The rows of a group lie close to one hidden flat surface of 13 dimensions, which may be shifted away from zero. Surfaces can cross.
In the rows, 128 means zero.
Known rows, each followed by its group:
[159 116 132 116 120 146 117 160 135 165  81 110 148 165 111 125 170 166
  95]	J
[142 152 149 128 108 182 155 133 137 115  98  77 122  93 165 132 160 123
 144]	W
[159 148  94 116 138 123 101 142  80 162 123 116 157 159 179 182 149  90
 181]	B
[ 94 112 108 165 158 104 128  99 110 113 162 142 120 110 132 111 107 133
 115]	W
[ 67 134 109 135 139 124 115  86 137 128 108 117 128 171 114 133 119 129
 101]	W
[138 180 128 115  93 140 165 143 115 133 147 101 118 116 159 150 116 140
 146]	A
[122  68 140 131 143 115 127  83 148 124 137 122 155 150 174 118 105 162
 134]	J
[137 120 119 132  92 115 119 152 125 143 138 167 144 143 141 165 118 116
 130]	A
[107 212 107 154 111 124 185 143 118 154 139 146 111 103 139 153 135  91
 128]	J
[168 136  78 155 145 135 170 173 149 126 151 112 121 128  88 170 122 162
 133]	B
[131 128 155 128 168 110 127 109 169 110 147 152 123 120  64 119 124 132
 116]	J
[158 201 151  99  74  87 206 153 180 146 155 136 126 136 100 186 110 135
 147]	A
[132 150 123 161 150 103  95 129 109 132 172  69 125 118 134 156 149 123
 115]	J
[145 172 163 100 112 162 132 128 149 131 107 152 127 128 105 138 153 114
 132]	A
[156 138 122 112 132 104 144 179  95 194  88 168 179 181 139 127  81 125
 132]	A
[159 133 130 132 108 194 181 130 125 127 103 122 140  89 126 150 137 108
 129]	B
[148  67 106 147 162 142 111 133 136 136 123  72 128 124 136 114 166 142
 114]	B
[151 119 142 169 130  72 152 145  75 169 138 194 176 114 108 118  63 105
 105]	J
[134 108  94 122 171 191  46 131 114  91 163 139  82 125  85 108 129  89
 126]	J
[153 160 122 105 135 134 176 159 170 115 152  67  88 133 165  95 101 159
 175]	B
[ 65 142  86 164 147 117 110 113 121 125 151 125 127 134 145 179 126 123
 106]	B
[ 94 108 169 138 127 137 146  95 166 114 139 169 131  95 144 122 112 114
 111]	B
[101   4  82 117  76 128  70 135  71  68  33 113 109 117  75  78 157 111
 125]	A
[134 158 128 162 111 122 117 124  78 117 142 130 138  95  96 164 150 151
 107]	J
[137  87 124 145 153 148 138 129 104 136 130 156 153 112 124 114  90 146
 104]	B
[144  88  98 151 174 121 114 129 160 104 164 111 105 112  97 130 153 118
 136]	B
[133 129 127 132 101 101 163 148 129 156 116 132 122 127 116 107 139 136
 107]	W
[137 172 122 106 105 109 154 166 131 119 145 148 117 149 126 132  82 175
 152]	A
[113 182 184 129  95 140 125 156 142 144 118 115 131 104 169 138 168 155
 101]	B
[155 111 142 107  64  89 208  92 179 100  90 160 141 128 101 165 154 135
 182]	B
[ 83 114 157 148  70 109 108 152 122  91 130 146 115  83 141 116 137 192
  87]	A
[113 110 151 133 125 123 128 100  96 137 107 115 125  83 157  88 185 123
 113]	W
[162 133  99 153 156 126 175 145 147 126 126 124 158 146 116 167  72 115
 165]	W
[146 152 113 106 130 186 136 139  70 152  97  98 146 133 171 125 122 139
 139]	A
[144  84 144 169 135 111 156 114 126 128 145 142 149  99 113 112 100 147
 101]	J
[120 142 179 148 167  94  94 118 114 139 110 124 158 104 155 119 165 117
 128]	W
[122 167  94 147 133 129 191 125 141 127 125  96  95 109 111 125 154 116
 135]	J
[117 170 121 157 123 143 145 133  83  93 170 154 123  81 136 144  88 177
 127]	B
[120 107 113 162 125 108 155 126 137 129 130 155 161 149 127 153  99 210
 104]	W
[ 93 149 185 149 155 126  70 140 128 145 122 177 137 113 169  82 157 139
  89]	A
[ 87 121 127 143 172  68 143  82 149 130 115 109 120 130 139  95 182 169
 125]	J
[115 122 130 158  79 115 167 138 148 133 118 116 117 113 119 120 147 155
  89]	W
[172 143 125  60 144 147 131 131 120  77 177 186  80 102 100 100 113 136
 198]	W
[152 148  95 134 112 120 119 144 136 126 203 112 106 124 119 199 133  97
 143]	A
[127  96 124 147  97 153 110 130  69 153  97 139 144 116 171  96 135  99
 108]	J
[ 90 180 163 119 152 140 129  77 105 100 119 160 137  87 124 145 150 145
 131]	B
[169 142 108  94 201 171  90 170 107 160 172 166 133 149 147 132  98 132
 148]	W
[126 129 134  95 120 128 132 116 165 109 114 129 111 134  90 141 152 124
 140]	A
[176 127 120 133 132 112 183 118 173 123 143 130 129 119  58 165 159 155
 131]	A
[128 130 130 113 118 118 140 125 142 139 144 181 152 152 164 160  84 115
 157]	B
[132 132 134 134 162 174 112 134  90 139 111  98 105  98 121  61 136  84
 105]	J
[172 121 101 137  77  84 184 158  63 176  90 103 169 136 139 146 121 135
 137]	A
[123  84 111 136 132  84 114 115  72 148 116 114 153 140 175 107 115 117
 142]	B
[140 149 118  92  87 128 168 140 120  94 171 166  76 109 120  92 104 193
 152]	W
[100 174 152 140  88 129  97 111  69  87 104 124 129 100 116 132 134 121
 129]	W
[109 157 136 167 136 137 142 154 125 130 181 129 103  78 162 104 113 159
  93]	W
[134  90 109 148 141  91 116 113 125 132 143 189 151 137 104 155 110  75
 142]	W
[ 91 100 116 161 139 183 115 173 106 126 138  90 110  59 151 117 117 117
  67]	A
[110 122 119 127 144 155 146 137 144 132 103 150 115 140 135  77 144 198
 104]	J
[133 110 105 133 158 120 168 100 130 107 109 141 134 130  64 125 105 130
 135]	W
[143  82 149 152 189 175 147 105 140 107 156 133 136  72 157  96 118 192
 113]	B
[166  86 142 126 109 138 151 120 135 134 107 161 161 140  87 135 104 123
 118]	J
[111  92 141 158 161 153 124 140 148 164 125 134 149  89 131 145 151  98
  68]	A
[114 143  95 121 137 182 151 134 142 121 111 163  93 125 112  98 144 128
 126]	J

New rows, each followed by its group:
[112  95  92 135 148 105 154 121 119  98 147 117 113 116 135 109  90 167
 141]	A
[121 126 127 117 161 211  78 147  99 131 132 165 136 132  86 131  79 135
  75]	B
[101 157 124  87 153 110 113 121 123 108 135  69  92 128 126 110 134 141
 149]	A
[156  84 120 105 127 136 116 127 149 147  89  61 127 171 133 106 161 107
 137]	J
[176  79 133 124 135 123 104 142  88 177  83  92 184 169 131 114 133 156
 105]	J
[108 156 148  66 157 165 105 148 177 146 120 140 141 175 138 160 118 183
 115]	A
[133  99 107 127 151 128 113 150 142 113 126 142 110 122  67 117 125 106
 120]	A
[149 125 166 121  50  80 153 141 143 152 110 130 143 146 144 126 108  73
 140]	J
[130 125 111 151 133 148 117 116 122  88 110  98 130 124  96 155 132 121
 143]	W
[ 67 145 163 121 146 149 102 125 129 131 106 131 142 137 121 107 116 219
  53]	B
[ 97 116 168 137 109 182  74  99 111 101 128 233 133  87 109 121 143 123
  85]	J
[ 74 143 140  64 121 114 152 102 133  93 107  56  98  96 105 132 132 141
 128]	A
[150 167 109 126 154  99 131 159 107 130 114 100 113 140  58 106 110 107
 141]	W
[104 142 182 133  73 108 145 133 184 118 127 191 134 112  99 147 126 144
  93]	B
[142 112 108 114 132 148 120 138 134 119 121 105 119 132  98 149 152 147
 124]	A
[ 92 117 116 109 132 168 107  73 108 132  86 112 147 156 161 144 142  95
 138]	W
[ 98 104 138 100 126 224 113 103 184  94 104 100 108 115 158 139 176 138
 119]	A
[111 193 143  99 135 161 158 125 166 123  96 125 130 137  92 165 149 163
 118]	B
[120 174 124 155 157 145  99 141 128 108 174 104  92  96 100 133 154 146
 102]	J
[114 117 107 180 151 142 135 103  73 132  97 118 169 114 117 146 104 104
 108]	W
[157 112 126 109 188 165 161 117 178 115 135 153 118 110  86 125 131 118
 146]	W
[155 159 147 120  78 181 153 169 181 128  95  66 101 108 112 149 195 122
 113]	B
[158 140  88 135 105 115 102 193  73 151 142  80 115 144 163 118 131 157
 136]	W
[138 128 101 149  95 127 202 123 160  86 110 100 118 131  88 148 101 144
 150]	W
[119 123 132 140 122 115 129 122 177 117 115 157 127 142  53 153 137 108
 106]	W
[177 198 116 111 133 146 126 149 108 125 155 149 112 149 103 132 113 122
 172]	A
[160 124  80 122 119  65 142 145 126 128 140  88 107 171  96 130 110 105
 173]	J
[110 138 126 148 171 152  88 116 106 123 136 158 150 129 110 146 115 144
 101]	W
[144 158 170  64 132 109  78 134 111 128 139 171 123 131 166 111 155 140
 178]	W
[ 87  90  83 120 128 127 124  78 119 129 110  99 106 155 116 104 153 112
 112]	W
[131 160 120 118 130 120 110 147  84 136 121 149 119 135  72 110 115 131
 110]	W
[156  62 148  94 118 161 177  90 195 114  89 116 148 144 158 125 152 181
 153]	B
[150 119 124 128 143 125 142 129 169 113 118 145 143 145  97 159 124 127
 154]	W
[156  93  92 135 164 124 148 135 160 130 142 108 117 153  99 111 108 131
 137]	J
[124 107 109 176  78 140 138 147 146 154 135 121 123 111 172 150 165  77
 105]	J
[127  84 144 137 116 146  90 140 159 124 150 154 120 136 146 107 115 127
 106]	J
[140 145 155 157 118 110 105 158 142 150 162 117 134 121 129 147 132 118
  95]	J
[126 121 142 156 189  94  72 120 127 128  94 104 164 141  96 148 166  99
 125]	W
[138 121 131 165  89 136 124 127  54 108 146  85 133  86 169 113 113 172
 115]	J
[141 159  88 111  98 153  94 123  79  85 115 123 118 129  85 192 167 127
 164]	B
[100 135 120 129 163  75  56 171 149 152 144 104 100 166  78 109 134  85
  94]	B
[182 144 129  85 113 185 125 177 101 169 126 142 125 125 154 127 145 111
 140]	W
[112 121 108 105 164 175 113  90 143 101 146 147 111 136 157 132 111 103
 166]	A
[135 168 139 139 179  99  92 140  85 171 165 138 150 122 132 146 136 139
 105]	A
[158 167 152  94 114 186 115 144 145 121 128 129 114 135  91 139 113  97
 127]	J
[139 108 146 113 158 180 124 113 155 136 141 106 124 110 197 115 136  74
 155]	B
[ 89 114  79 162 154  89 129 100 103 125 137  94 121 147 138 116  97 116
 133]	W
[124 113 102 150 163 113 131 125 144 114 169 127 116 121 133 135 114 127
 139]	B
[118 172 119 110 113 158 145  96 116 113 103  89 114 109 144 159 166  61
 173]	B
[138 168 123 143  97 122 112 166  80 107 117 105 110  96  67 129 151 158
 103]	B
[180 166 121 123 119 150 149 188  95 155 125 107 126 137  95 112  84 123
 122]	J
[107 127 142 149 119 142 106  64 135  82 164 141 113  77 105 172 154  41
 135]	J
[100 135 124 109 123  83 170 126 131 118 131 111 122 135 157 115  88 185
 146]	A
[121 144 130 103 108 133 165  72 118  91 134 152 121 110 126 148 117 117
 168]	A
[100  77 103 158 175 135  85 106 190 142 136 136 152 151 123 200 194 130
  93]	B
[171 151 106 104 146 139 201 155 142 162  88 114 143 154  79 137  97  99
 148]	B
[107 119 118 111  94  63 105 152  66 153 115  92 142 125 128 151 131 121
 112]	A
[136 149 123 135 117  98 171 149 115 160 121 139 144 144 145 116  97 149
 129]	J
[ 84 125  81 118 137 216  82 129  68 150  89  86 130 150 134 140 101  72
  82]	B
[ 91 112  94 116  86  91 148  82  96 136 134 152 108 138 166 109 106  38
 162]	W
[130 181 106 128 167 188 105 165  83 113 150 169 103 118  91  98 102 198
 103]	J
[119 111 125 107 149 161 129 108 155 136 129 144 110 127 110 112 157 135
 108]	W
